There are 4 nested groupings, the coarsest first. Each group lies inside one group of the grouping before and may be the whole of it. The rows also spread widely along 8 directions, which tell nothing about the answers.
(in the rows, 128 means zero)
Some rows, each with its group in each grouping after it:
[127 118 115 166 122 103 112  91 145 148 153 157 114 130  71 156 112 106
 163 155 162 130 133 177 139 161]  guku kuzo soz fipo
[109  91  90 114 109 134 159  79 116  70 104 144 175 132 141 158 156 151
 141 138 166 186 170 204 144 126]  guku kuzo soz Toku
[117 140 139 116 151 125 145 145 118 145  97 130 135 117 175 121 125 143
 116 108 113 159 123 109 106 145]  Pogim Tolud loz dumu
[103 122 128 107 181 113  35  97  90 132  97 169  96 151 103 164 131 188
 139 118 105 129 186 115 145 104]  guku zote Sima maku
[130 124  97 153 133  91 145 127 148 197 163 129 106 131 110 115  87 108
 146 126 128 120  55 116 120 179]  guku zote seti dapo
[138 204 175 146 149 132 122 149 126 161  99 141 120 131 173  92  76 128
 111 127  54 138 175  65 123  97]  guku kuzo fidi pep
[214 135 163 157  89 107  95 104 143 127 170 137 142 132  78 121 104 118
 116 138 114  75 141 138 169 125]  Pogim Tolud lup Fon
[106 181 163 179 143 159  96 183 108 146 111 120 110 119  77 193 135  81
 176 196 166 103 212 130  83 136]  Pogim Val tus Bazo
[140 142 130 168 111 130 145 156 149 159 138 113 137 123 108 130 108 100
 141 156 153 105 121 129 134 151]  Pogim gove giba funif
[125 107 130 115 145  84 115  91 139 153 118 162 137 134 148 103 111 163
 114  87 109 142 104 125 158 128]  Pogim Tolud loz Panu
[103 147 144 140 173 127  80 183 122 177 117 127  93 130 158 118  91 139
 123 116  88 106 136  44 127 110]  Pogim mulu zut fov
[168 150 134 116 118 115 152 114 144 136  93 133 170 154 181  75 103 149
  90  98  86 144 120  87 167  97]  guku kuzo fidi pame
[130  79  79 132  89 128 155 122 127  96 143 121 161 150  97 162 148 117
 150 155 176 122 125 165 148 146]  guku nem Sovam Det
[122  97 107 142 118 100 193 106 146 142 181 131 116  88 133 140 105 104
 154 125 153 160  61 184  92 215]  Pogim Tolud tedad Lubi
[112 117 123 103 130 141 118  94 105  68 118 167 142 135 171 134 114 182
 120 119  85 164 207 138 160  85]  guku kuzo vorob Bufep
[234 142 147 146  51 133 130 114 140  80 180 135 150 140  92 114  94 118
 106 162  78  78 178 142 184 104]  guku zote nof mas
[112  99 113 131 125 131 117 179 125 125 161 106 105 132 166 125  98 150
 121 136 103  93 130  52 144 114]  Pogim mulu tozed sipin
[141 151 148 170 146 109  84 140 150 198 123 129 111 124  79 137 113  98
 151 136 145  99 104 114 129 158]  Pogim gove zapul Kodun
[149 184 143 170 101 120 191 126 154 172 110 138 181 136 130  83  95  81
 134 143 118 140 135 143 126 129]  guku nem Sovam vaz
[ 38 144 126 147 186 120  75 139 121 191  80 160 106 134 155 132 114 158
 149 127 110 147 173  89 135 101]  Pogim gove zapul fidod
[141 133 130  90 123 125 168 101 114 109 120 148 145 125 214  84  82 183
  90  88  37 183 138 109 142 107]  guku zote seti Moze
[119 181 141 179 156 113  91 139 142 207 112 150 114 139  79 137 105  90
 162 152 149 108 141 120 123 140]  guku kuzo vorob Nuz
[107 128 118 141 156 114 132 144 139 185 103 113 129 120 119 144 137 117
 150 121 176 142  76 130 105 184]  Pogim gove giba Ref
[137 180 156 158 156 142  66 161 102 152 121 131  84 127  68 181 128 110
 159 166 122  97 182 111 104 143]  guku zote nof Taped
[138 141 161 131 107 157 144 111  94  60 133 145 152 104 155 152 125 147
 127 149  99 158 227 175 118 115]  Pogim Tolud lup Fon
[ 86 106  71 138 161  93 146 151 143 211 135 124  96 132 119 140 120 111
 166 131 174 142  37 122  98 200]  guku zote nof mas
[157 155 145 175  94 114 208 128 167 168 145 115 171 100 148  84  91  82
 131 137 129 136 102 157 113 161]  Pogim mulu tozed sipin
[159 168 189 132 140 116  85 102 118 128 100 169 138 124 130 114 107 152
 109 112  73 127 194 124 150  96]  Pogim Tolud loz Panu
[175 132 157 141 112 127 126  84 121  97 132 140 148 102  81 165 143 112
 146 139 147 136 159 208 122 165]  Pogim Tolud tedad Lubi
[208 153 171 158  89 112 147 139 148 130 180 128 129 111 109 112  84  94
 114 141  94  85 121 122 139 150]  Pogim Tolud loz Panu
[155 119 108 132  80 123 198 178 155 133 155 106 159 135 191  80  95 118
  91 128 107 106  91  71 152 121]  Pogim Tolud loz dumu
[144 142 146 148 116  95 146  86 168 171 122 158 156 121 150  72  84 131
 117 100  93 150 112 140 159 126]  Pogim gove zapul Kodun
[132 130 125 124 127 149 128 145 113  97 127 121 125 136 151 148 118 139
 123 147 112 130 168 105 132 118]  guku kuzo fidi pep
[140 158 133 130 134 133 155 145 113 141 118 123 133 121 148 130 111 120
 132 136 110 140 137 119  98 148]  guku zote Sima maku
[ 79 137 127 129 150 127 200 126 116 143 121 139 128  81 190 133 111 122
 148 117 126 205 117 168  65 186]  Pogim Tolud tedad Lubi
[122 146 105 157  99 143 178 160 141 136 140 122 151 132 140 130 109  90
 142 167 150 124 143 130 129 134]  guku kuzo vorob Nuz
[156 138 136 107 115 138 137 100 110  86 109 145 150 127 147 132 128 159
 118 118  88 162 176 155 139 115]  guku zote nof Taped
[171 151 158 167 100 102  97 128 149 153 153 152 133 141  95 104  91 112
 118 146 103  68 158 105 178 101]  Pogim Tolud loz Panu

New rows, each followed by its group in each grouping:
[ 98 129 128 122 160 162  46 202  76 121 101 111 102 152 136 178 148 162
 129 153 132  82 194  39 133  88]  Pogim Tolud lup Fon
[191 130 158  97 100 152 144 137 101  65 116 111 173 124 177 124 133 158
  89 111  93 135 165 113 138 107]  Pogim Tolud lup Fon
[ 86 146 104 173 148 110 117 162 150 199 160 147  86 137 121 123  75 104
 157 153 127 102 116  82 128 139]  guku kuzo vorob Bufep
[111 123 135 131 132 152  56 196 102 106 149 118  84 154 122 168 108 150
 131 165 107  68 199  37 147  80]  Pogim Val tus Bazo
[131  93  84 129 115 124 164 118 119 112 153 116 136 121  98 177 146 111
 159 153 185 137 105 184 103 190]  guku zote Sima maku
[ 46 145 108 151 141 166 174 203 113 145 109 108 119 109 180 151 125 116
 154 170 148 154 164 106  84 146]  Pogim gove giba Ref
[185 159 163 117 101 143 155 128 116  89 116 130 167 136 150 107 106 133
 105 121  70 139 165 118 138 109]  guku nem Sovam vaz
[116 128  99 161  75 137 246 151 162 139 144 107 179 106 172 102 111  87
 134 156 160 155 105 165 118 164]  Pogim gove giba Ref
[ 68 135 141 146 155 136  94 124 112 129 134 163  93 110 150 149  97 158
 148 144  81 149 206 124 129 112]  Pogim gove zapul fidod
[ 59 144  85 151 146 171 120 190  82 140  79 110 135 144 123 186 161 113
 166 189 181 126 195 109 101 123]  guku zote seti dapo
[ 70  95  79 128 137 112 150 150 152 177 106 124 147 145 181 103 120 145
 129 113 142 141  89  88 155 122]  Pogim gove zapul fidod
[175 161 134 122 104 150 195 161 128 120  76  94 191 134 172 111 137 102
 110 124 141 160 117 116 115 139]  guku kuzo soz fipo
[128 159 154 125 178 124  66 124  97 148 112 152  80 121 105 163 116 149
 148 127  94 140 162 125 102 149]  guku zote nof mas
[108 159 115 147 116 129 194 116 126 147 108 144 168 123 173  98 101 120
 132 137 107 175 155 150 116 128]  guku zote seti dapo
[116 158 121 161 148 148  93 153 110 147  80 119 135 149  82 181 161 102
 160 175 187 112 175 127 121 131]  guku kuzo fidi pame
[ 98 129 118 147 172  97 107 152 135 212 112 124 113 133 124 131 125 119
 148 118 168 123  70  96 106 167]  Pogim Tolud lup Fon
[113 153 120 122 111 137 182 152 122 131  91 135 175 149 201  83 102 140
 110 124  84 158 162  87 142  86]  guku nem Sovam Det
[123 120 118 145 130 107 109 125 150 171 112 132 139 142 109 121 125 133
 134 125 150 114 110 121 159 134]  Pogim gove giba Ref
[ 90 124 135 111 176 148  77 120  83  91 123 153  84 117 122 201 130 162
 158 137 120 159 194 145 104 143]  guku kuzo vorob Nuz
[ 74 179 157 165 164 115 110 182 123 193 146 159  73 114 168 106  59 128
 133 143  64 114 167  51 111 114]  Pogim Tolud loz Panu
[157 133 109 165  66 110 233 125 175 140 193 129 145 111 160  83  60  84
 125 147 111 145  90 146 131 164]  guku kuzo soz fipo
[205 135 129 120  96 140 151 158 131 109 103  88 172 149 125 131 143 105
 109 128 153 116 104 102 142 139]  guku kuzo soz fipo
[114 114 114 155 141 115  98 138 143 175 118 123 126 133  91 151 135 113
 154 140 172 111 103 126 135 154]  Pogim gove zapul Kodun
[ 95  98  98 129 112 142 176 126 130 110 121 124 159 114 168 139 135 133
 138 134 150 168 133 160 127 145]  Pogim gove zapul Kodun
[104 193 176 144 188 108  98 119 120 188 107 173  78 115 158 108  63 143
 134 106  54 176 156  95 100 134]  guku kuzo soz fipo
[113 164 149 142 160  99 122 145 137 200  95 147 131 130 156  93 102 128
 119 107 109 130 114  84 128 126]  Pogim Tolud loz Panu
[142 104 117 132 165 112  80 123 115 141 133 117  85 124  52 207 152 112
 171 135 191 129  82 154  97 211]  guku kuzo soz fipo
[177 116 137 122 110 121  96  63 124  75 127 154 148 146 102 143 130 161
 117 127 111 128 177 162 179 106]  guku kuzo fidi pame
[131 116 125 106 138 123 164 120 135 136  86 114 168 117 175 117 140 145
 121  91 131 177  89 138 123 154]  Pogim gove zapul fidod
[ 98 145 130 168 144 152 107 174  98 146 117 115 121 118  92 192 155  95
 170 183 190 110 174 140  87 155]  Pogim Tolud lup Fon
[113 178 124 162 117 127 143 141 129 172 103 148 152 150 160  81  85 126
 120 145  82 125 178  87 153  80]  guku zote seti dapo
[138  90 123 120 149  89 134 115 136 154 184 127  90 106 135 136  98 142
 136  97 124 140  43 130 102 202]  Pogim Tolud lup Fon
[ 91 126 127 172 121 140 143 129 122 125 141 130 133 104 118 160 125 112
 164 172 156 133 183 173 109 143]  Pogim mulu tozed sipin
[117 154 135 142 150  99 180  71 142 171  86 158 158 106 144 113 117 112
 149 105 145 218 106 202  96 180]  guku kuzo soz fipo
[ 79 156 122 144 142 159 184 164 117 146  50 115 192 115 191 124 150 109
 137 137 161 179 168 143  97 120]  Pogim mulu zut fov
[ 28 166 125 172 156 126 178 160 136 194 115 148 117 109 170 128  92 102
 173 161 143 175 159 134  72 144]  Pogim Val tus Bazo
[ 72 147 113 155 151 123 166 157 135 171 166 146  84 108 163 133  69 110
 159 146 111 154 121 115  89 168]  guku kuzo vorob Nuz
[140 142 154 137 106 134 133 114 117 100 141 153 148 120 164 110  97 152
 113 135  80 135 199 131 148  94]  Pogim Tolud lup Fon
[133 181 145 158 103 117 172 102 150 156  95 166 177 136 174  68  83 121
 114 129  87 166 178 135 156  87]  guku kuzo soz fipo
[122 126 119 105 143 162 107 108  73  83  63 130 161 135 118 188 179 156
 140 141 154 164 198 172 121 124]  guku zote seti Moze
[ 85 128 144 100 193 174  85 179  67 103  76 102  97 102 146 216 171 152
 155 130 146 164 163 111  64 167]  Pogim gove zapul Kodun
[166 119 142 103 125 151 165 121  94  77  91 101 183 105 142 171 180 131
 131 118 173 174 129 188  89 175]  Pogim Tolud lup Fon
[178 125 134 130 103 120 110  92 137  98 152 153 140 140 110 124 102 141
 120 124 102 114 155 142 173 112]  guku kuzo vorob Bufep
[191 132 119 150  61 152 158 147 125  91 171 107 148 133 105 138 107 102
 122 177 115  84 156 129 153 125]  guku zote seti Moze
[189 152 172 158 120 111  68 155 132 148 161 133 101 135  77 132  97 112
 118 144  99  50 142  76 157 122]  Pogim Tolud loz Panu
[109 136 135 152 170 105 127 133 124 191 131 127 105 104 112 154 125 107
 162 127 165 145  80 148  75 199]  Pogim Tolud lup Fon
[155 113 132 134 121 102 103  97 156 154 118 140 151 138 116 107 116 142
 119 103 122 120 105 125 174 123]  Pogim gove zapul Kodun
[191 103 139  87 122  96 142  93 152 129 121 122 155 131 161  87 109 171
  88  59  96 150  51 116 161 153]  Pogim gove giba Ref
[185 149 152 151 142 119  69 146 128 145 158 116  79 139  68 161 105 112
 136 146 117  74 114  83 130 158]  guku kuzo fidi pame
[136 166 141 135 135 157 159 183 106 139  69  94 165 114 145 153 161  92
 138 141 171 139 135 121  84 155]  Pogim Tolud tedad Lubi
[124 158 142 143 150  93 153  65 147 175  87 169 151 117 137 104 108 123
 142 101 127 200 117 185 116 158]  guku kuzo soz fipo
[140 147 151 151 126 136  92 124 110 121 110 139 138 123  86 166 143 115
 147 155 149 111 188 153 131 127]  Pogim Tolud tedad Lubi
[ 97 105 107 128 156 126 130 120 126 152  80 120 153 118 118 165 168 124
 157 122 195 166 101 169 110 175]  Pogim gove zapul Kodun
[119 110 118  96 176 145  75 130  67  99 100 118 101 128 104 206 161 163
 150 124 139 149 149 130  95 163]  guku zote seti dapo
[142 106 134 162 110 111  72 107 128 122 191 153 100 132  79 152 100 137
 142 158 120  79 168 136 164 121]  Pogim Tolud lup Fon
[132 101 100 131 114 144 139 171 132 130 111  86 158 135 120 160 163 109
 140 145 185 109 103 118 134 150]  Pogim gove zapul fidod
[173 124 129 166  89 135 172 151 148 122 170 101 149 106 112 133 110  78
 136 156 147 103 113 153 123 164]  Pogim mulu zut fov
[117  96 140 113 174 106  31 109 117 136 143 153  68 130 111 155 105 184
 132  99  89 119 127  92 152 132]  Pogim gove zapul Kodun
[109 128 146 113 158 129  48  99  88 102  97 170 114 152 109 161 126 180
 137 123  86 139 217 121 153  88]  guku nem Sovam Det
[146  99 119 122 120 108 151 126 133 131 165 122 128 119 152 123 108 139
 121 112 124 131  83 123 125 161]  Pogim Tolud lup Fon
[179  97 108 114 113 127 142  78 123  82 105 114 176 136  88 174 181 125
 139 128 192 150 112 201 137 169]  guku kuzo fidi pame
[159 140 108 155  78  99 183 124 173 163 174 140 143 137 149  65  67 114
 113 132  83 115  99 112 166 120]  guku zote nof Taped
[112 123  99 112 126 131 168 150 133 131 121 127 145 139 186 112 107 139
 121 117 120 152 112  99 135 128]  guku kuzo vorob Nuz
[164  91 143 112 151 109  38 121 125 126 156 129  77 131  88 160 113 165
 126 101 104  94  99  90 155 148]  Pogim gove zapul Kodun
[156  95 111 127  70 103 169  98 168 109 154 138 177 150 149  89  96 140
 110 121 118 123 124 136 185  96]  Pogim Val tus Bazo
[ 87 148 118 157 134 134 189 167 136 175  92 108 166 113 179 110 123 103
 142 139 155 153 123 119  97 141]  Pogim mulu tozed sipin
[ 58 127 139 144 174 141  97 137  96 129 121 140  93 100 138 176 124 148
 165 148 128 153 192 139  90 142]  Pogim mulu tozed sipin
[110 151 144 161 116 145 102 128 111 112  99 156 154 134 111 152 143 128
 136 173 136 115 238 150 150  86]  Pogim Tolud loz dumu
[115  74 101 112 132 101 134 120 132 125 175 135  99 118 150 135 100 153
 128 106 119 133  80 115 134 162]  Pogim Tolud tedad Lubi
[ 55 134 108 151 129 153 184 184 120 135 129 115 127 113 170 157 116 104
 163 173 157 155 164 124  78 142]  Pogim Val tus Bazo
[ 77 120 111 180 136 118 100 127 129 158 140 153 108 122  67 180 140 102
 175 184 186 109 169 171 121 152]  Pogim Tolud loz dumu
[149 157 167 154 148 134  75 178 122 152 148 123  90 122 124 127  84 121
 122 135  78  82 154  59 130 117]  Pogim mulu zut fov
[148  93 105 115 150 129 103 145 111 111 152 107  95 125  86 197 145 122
 156 129 172 116  81 133 105 197]  guku kuzo vorob Bufep
[131 129 144 143 141  83 104  65 159 179 122 171 133 125 125  90  91 149
 126  92  96 148 112 147 163 132]  Pogim gove zapul Kodun
[119 132 158 112 173 135  23 117  78 115  74 153 125 147 113 169 157 184
 128 119 121 123 210 110 148  87]  Pogim Tolud lup Fon
[159 128 117 135  90 155 186 189 124 109 133  82 161 119 148 142 141  90
 126 152 163 111 112 112 112 155]  Pogim Tolud tedad Lubi
[112 114  99 139 135 128  85 108 103 128 106 140 137 149  82 172 149 140
 152 152 158 120 171 150 147 123]  guku zote seti dapo
[160 113 153 131 130 104 136  94 139 125 163 132 119  98 136 121  91 143
 127 103  95 141 105 148 121 164]  Pogim mulu tozed sipin
[147 140 138 153 131 131  97 190 119 157 158 103 101 133 113 146 112 111
 133 153 133  71 121  64 121 142]  Pogim Tolud lup Fon
